The rows of a group lie close to one hidden flat surface of 9 dimensions, which passes through zero. Surfaces can cross.
Known rows, each followed by its group:
[12 7 -9 3 2 -11 8 -4 3 5 0 10 4]
J942
[8 6 -1 6 1 5 -18 16 -9 -6 -3 4 14]
J195
[-12 22 1 -15 2 -13 9 15 0 -18 -4 16 5]
J195
[4 -8 3 -19 -15 2 3 -2 -4 12 11 -1 5]
J29
[-12 28 22 12 7 3 16 -8 10 3 5 -11 -16]
J942
[-11 10 13 -3 -15 -30 -5 4 -10 4 -12 12 -1]
J942
[-9 -18 8 -16 11 -11 24 -1 -21 -19 -2 -13 0]
J974
[-6 7 20 6 6 -9 -10 -8 25 15 -8 -13 -3]
J484
[2 10 8 14 1 -12 -7 0 -17 -7 -3 0 -7]
J968
[-9 37 -2 -1 -3 25 3 10 7 20 0 14 17]
J292
[9 -14 -5 11 -8 14 8 -7 5 11 2 -2 9]
J942
[-7 -4 4 -4 6 6 -8 -3 -8 -4 2 -6 3]
J195
[-35 18 -10 -8 6 13 14 -14 -3 7 -7 21 10]
J195
[-6 5 8 -6 -4 -2 8 -7 0 -3 7 4 6]
J484
[5 -19 4 9 -9 -1 0 -8 -2 -3 4 -6 -6]
J942
[-2 -3 -7 4 -8 20 3 8 -7 28 -7 -12 -18]
J974
[15 7 19 19 -13 -23 16 -1 13 -1 2 -8 -19]
J968
[8 -12 -18 8 7 4 12 -4 2 10 -3 -9 -26]
J484
[0 -16 -12 1 -10 -5 9 -6 5 -14 6 6 -20]
J292
[3 -8 0 8 -1 8 -22 10 20 5 -8 -7 -2]
J968
[-12 -11 -3 -19 -5 4 3 -7 10 12 4 -4 -12]
J974
[-1 -13 -11 -1 1 -23 5 -17 1 -9 -2 8 -10]
J974
[25 -1 2 5 1 -4 -7 15 0 -13 6 -2 13]
J968
[0 3 24 2 -11 -7 -4 -34 23 8 20 -1 9]
J29
[-15 -6 -15 -4 -5 9 26 -17 0 -8 5 20 6]
J195
[3 -6 3 -12 -16 -8 4 -5 15 5 12 -3 -18]
J484
[-11 17 -12 -7 2 -2 2 13 9 1 -6 11 -15]
J29
[-7 -7 -2 4 5 0 -7 1 1 2 -10 -3 -5]
J484
[-11 -3 -4 -36 -14 -13 15 -11 -4 19 11 4 -15]
J974
[18 -9 -16 7 25 -5 -22 6 -11 7 -14 -11 -1]
J292
[-15 -9 5 9 9 9 -18 -3 18 9 -17 -10 4]
J484
[12 2 -14 16 10 -21 21 19 11 -13 -23 3 -13]
J29
[18 17 11 -7 -23 -30 -9 12 13 -11 16 12 -12]
J292
[-15 -9 23 -4 10 -18 -11 -6 -10 5 -19 -13 22]
J292
[15 7 6 15 -1 -9 8 5 -6 -4 -2 -3 -1]
J195
[-3 -13 5 -9 -9 6 7 -14 -14 7 11 -3 6]
J292
[-8 -9 -3 -12 6 -7 9 -19 -7 7 -2 5 20]
J292
[-11 22 7 14 4 1 -9 -7 24 -2 -4 12 11]
J29
[-3 -1 8 9 1 -19 -14 -8 0 -7 -2 -6 -24]
J974
[-1 -3 11 -2 3 -5 24 -2 15 -2 -2 -10 3]
J195
[-3 6 5 -17 -8 5 -14 6 16 15 6 -4 -3]
J974
[0 -18 -28 10 12 -4 -9 4 -28 -15 -17 10 -3]
J292
[11 -17 -3 2 17 -14 -9 12 -20 -19 -5 -19 -22]
J29
[17 -19 1 20 6 5 -16 -2 12 -13 0 -9 8]
J484
[0 -5 -14 -7 -11 15 -4 -13 4 4 9 28 43]
J484
[-2 -7 3 2 -7 22 -4 3 8 -1 9 -6 -1]
J484
[-12 10 3 -10 15 11 23 6 14 8 -5 -14 -7]
J942
[8 11 -5 4 4 -12 -7 12 2 -1 -7 5 -4]
J968
[6 -5 10 2 5 -17 -7 -14 5 1 1 -4 6]
J195
[-4 5 9 5 19 3 6 3 11 -2 -6 -20 -11]
J968
[6 -1 21 -2 -6 4 16 -10 15 -12 18 -4 19]
J29
[5 7 13 26 0 4 0 -19 -20 12 5 -9 -4]
J29
[-8 -1 -3 7 -6 -3 -5 4 -3 -8 -6 7 -10]
J968
[5 1 2 13 -11 21 13 2 -18 18 6 -13 -21]
J974
[-8 3 6 0 1 -4 3 2 9 -2 -5 -2 -5]
J195
[5 24 -2 9 17 21 -8 16 -6 -4 0 0 14]
J942
[2 -8 12 -3 -3 19 -6 9 13 4 2 -14 13]
J968
[-10 -2 7 8 -2 -1 14 -18 3 4 1 -1 -5]
J292
[14 -15 -11 -2 -7 -7 8 -17 4 -11 14 14 11]
J484
[16 -19 -29 7 10 -2 16 -6 -14 -7 -1 3 -12]
J942
[9 -10 3 -28 -9 -1 7 25 -3 6 2 -11 1]
J29
[-9 20 18 -23 0 3 -4 31 4 8 -7 -8 20]
J968
[9 -2 -6 -7 -8 -15 6 11 -26 7 -3 0 -15]
J974
[-16 6 16 26 -23 -5 -19 -14 -9 24 -11 5 -13]
J942
[-17 -3 -14 19 -8 25 17 -4 0 -8 -6 17 5]
J195
[8 7 6 8 -20 13 11 4 21 -4 21 -3 -29]
J292
[-22 12 12 -4 5 1 6 -20 2 -1 5 5 4]
J974
[-3 1 -1 10 5 3 2 -14 -4 7 0 -3 -11]
J29
[-1 3 -4 4 -1 -1 -15 -16 -10 17 0 5 4]
J968
[2 -18 11 -10 -13 0 -12 0 21 9 2 -9 9]
J942

New rows, each followed by its group:
[-6 -1 -21 11 2 9 15 1 8 -16 -4 14 -14]
J292
[2 2 2 -4 1 -9 -10 -7 -3 8 0 0 3]
J968
[-2 -20 25 -2 12 -3 22 -22 23 1 1 -26 15]
J195
[8 -18 -11 1 8 -8 -2 -4 -9 -9 -2 -1 -5]
J292
[-3 -14 -4 -3 16 23 -3 -3 0 -8 4 -12 8]
J968
[12 -13 -24 4 0 13 -8 6 -3 5 -4 7 4]
J484
[-17 4 20 -14 -16 -10 -21 11 -13 8 -10 5 19]
J292
[1 3 1 -5 -5 7 11 9 -5 -3 4 2 5]
J29
[-4 15 -5 7 0 -11 -14 -8 -7 6 -5 14 -1]
J195
[8 -3 -1 -15 5 14 -14 11 5 3 1 -2 31]
J195
[21 1 -9 -2 9 -6 19 10 5 -18 6 0 2]
J968
[-2 12 4 30 4 7 -5 0 -15 -10 -12 12 23]
J195
[12 -1 8 4 6 -3 -17 29 11 -23 -3 -15 -9]
J292
[7 -18 -17 -3 -1 3 -2 -10 7 -4 6 6 0]
J968
[12 11 4 11 15 4 17 -2 -4 -17 10 -3 8]
J292
[-5 20 3 2 -1 27 -21 9 14 -1 7 8 19]
J974
[-2 2 -2 6 -5 21 19 22 5 -7 -5 -2 0]
J195
[13 1 -4 -4 -6 -6 -3 3 10 16 1 -4 -10]
J195
[5 7 -7 8 -2 15 -6 5 6 15 -7 7 20]
J195
[-7 21 6 16 3 -16 15 -9 -6 -3 -8 11 1]
J195
[-12 36 9 3 11 16 4 -6 9 1 12 2 -1]
J942
[11 -5 -11 -24 -4 -20 -19 -7 1 7 11 7 -8]
J195
[24 -5 -17 5 0 10 26 -6 13 1 11 3 5]
J968
[-20 2 -12 -1 15 -7 -4 2 -21 -16 -18 16 12]
J974
[3 -23 -27 -14 -12 -5 0 -2 -18 5 -2 15 -1]
J29
[4 -7 15 -7 7 6 17 5 5 3 3 -23 1]
J195
[5 -2 -9 2 7 -7 2 19 1 1 -15 -6 -9]
J29
[-5 -9 -33 -19 -6 -4 13 -14 30 12 0 23 -7]
J292
[6 0 6 -3 -20 -16 -24 -16 16 9 9 13 8]
J942
[-3 2 19 -13 -9 6 -10 -12 12 16 15 -8 8]
J29
[-15 -3 13 11 -1 27 1 9 25 7 -5 -22 -17]
J292
[1 -23 -23 -7 12 13 -7 -17 13 1 11 -8 -23]
J942
[7 3 5 -1 -3 5 8 0 6 13 4 -6 3]
J974
[7 -7 -7 8 1 8 4 11 -16 3 -10 -2 9]
J29
[20 -20 -6 -6 -11 -16 10 1 25 -17 8 9 11]
J195
[-5 9 11 19 16 29 19 -4 -11 3 3 -22 -6]
J29
[-11 -2 -27 -24 6 1 -3 -15 15 13 3 15 -6]
J942
[18 2 -5 -4 35 2 28 -19 -24 -17 19 -13 8]
J968
[4 2 2 17 0 18 26 14 -3 -20 -5 7 28]
J195
[0 -2 0 -14 4 1 -3 -3 9 6 2 1 17]
J195
[15 -10 -18 9 -20 -3 13 0 16 11 3 7 -24]
J195
[-7 14 7 6 2 -12 2 -6 -5 -3 0 0 -17]
J942
[-12 8 3 1 3 -5 -7 -12 1 -8 4 7 -2]
J974
[1 7 12 5 0 4 10 3 -3 0 2 -9 1]
J968
[13 19 8 11 23 -10 -14 5 -18 -6 -4 -10 3]
J968
[2 4 6 0 -9 -8 6 1 -6 -2 2 3 -1]
J968
[3 8 -10 0 -7 12 35 3 8 5 4 9 1]
J968
[-16 18 7 8 8 22 -10 -16 8 0 16 -6 -19]
J942
[-14 4 -12 -7 6 10 3 3 9 -9 -1 11 1]
J29
[-1 2 6 -8 -4 -9 -9 1 10 -14 7 8 9]
J29
[15 -3 -22 -10 -21 5 7 25 21 6 2 11 -14]
J195
[-6 -3 5 -16 1 6 -21 12 10 -23 10 2 5]
J974
[-7 3 -26 22 -4 18 4 -31 -24 15 1 27 9]
J195
[-8 -3 -4 -8 -4 -9 12 -9 12 4 2 3 -17]
J195
[6 -4 9 -5 6 -2 -5 2 6 -2 0 -5 21]
J195
[-4 0 -5 9 9 0 4 -4 4 0 -8 0 -5]
J292
[-22 -20 6 1 -12 5 -2 -9 -19 4 -7 -2 -2]
J292
[-20 12 -2 -19 9 -19 -25 -5 -12 -21 2 21 11]
J195
[18 -10 10 18 -6 -19 9 -1 14 -9 -2 -7 -7]
J195
[20 -5 -2 6 -7 16 31 2 17 34 0 -16 -1]
J195
[-9 -8 6 10 15 25 0 -3 -18 8 -8 -20 10]
J292
[-7 -2 1 -8 -5 7 -6 14 18 14 -4 -15 -26]
J195
[-3 1 4 -22 -9 -15 -11 -5 22 8 7 4 -5]
J29
[-8 10 18 -10 -18 -13 -11 19 -16 -5 -4 6 10]
J968
[4 -18 -7 -10 2 -19 -2 -6 25 1 -5 -2 -7]
J29
[-5 -10 -6 6 -4 32 -6 3 6 25 -3 -15 -15]
J195
[-7 -3 -4 -12 2 12 -27 10 -8 26 -11 -11 -2]
J29
[11 6 17 6 7 1 6 10 -11 5 -1 -22 -2]
J195
[-8 -2 -1 14 0 -2 -20 -3 3 7 -14 3 -2]
J484
[28 18 -8 -12 3 -15 -30 0 -31 32 10 -5 -9]
J195
[6 -14 -16 11 -3 -6 4 -3 -20 -1 -8 7 -7]
J942
[-7 4 5 -10 0 -7 0 5 -12 9 -5 -6 -7]
J974
[-7 0 -7 -2 0 4 -5 2 -7 -5 -1 5 -3]
J974
[9 4 6 -19 -11 5 0 5 23 15 13 -5 3]
J484
[10 -2 6 -13 5 -4 5 4 -21 -1 12 -18 -18]
J195
[-7 3 18 -8 -8 -17 -2 9 -4 -19 -2 5 14]
J292
[-13 13 5 -12 -4 8 -4 -3 6 4 10 4 -3]
J29
[-8 1 -13 -9 -13 15 -8 3 -9 8 6 10 -15]
J974
[25 -7 -11 28 -19 -17 -19 3 12 -1 -4 13 -17]
J195
[1 13 3 3 11 1 -1 2 -8 4 -3 -5 2]
J968
[1 2 0 -18 -1 -20 -4 -7 10 12 -2 8 13]
J292
[2 -17 -12 -19 12 3 21 -13 17 -14 17 -8 -14]
J942
[5 16 -1 -8 10 -13 21 -22 30 15 6 5 11]
J292
[-7 0 -8 5 5 2 11 -6 11 -13 -1 10 2]
J29
[-16 12 5 7 -4 36 -5 6 -14 -6 2 11 31]
J484
[-9 3 5 -9 0 8 -7 -7 4 -8 11 4 7]
J29
[-6 -2 -7 -7 3 4 0 3 -4 -11 2 4 -3]
J29
[13 -13 -1 -16 -2 2 -4 7 31 13 4 -16 -8]
J484
[3 3 -7 -9 -2 -8 8 -1 -3 5 -1 10 11]
J974
[-1 -4 -11 -6 -1 -2 -34 -12 -9 13 5 4 -9]
J195
[25 -21 1 28 -5 -3 -24 -9 5 2 -2 -4 9]
J195
[-14 -8 -4 -7 -7 9 1 6 -4 13 -12 2 7]
J942
[8 3 -3 3 6 1 9 4 -7 -17 6 3 4]
J292
[-5 9 7 6 3 -3 -10 -7 23 3 -4 4 6]
J29
[-4 4 2 -8 -18 -1 -2 -3 12 17 7 2 -18]
J484
[12 7 -13 -8 23 -17 -14 4 -23 -18 0 6 8]
J968
[-3 4 5 9 6 -3 -3 -9 22 -3 -3 0 4]
J29
[6 -28 12 -28 12 11 -9 -3 7 -1 14 -25 21]
J195
[-22 16 -8 -5 6 17 -7 2 4 -2 -1 11 -2]
J29
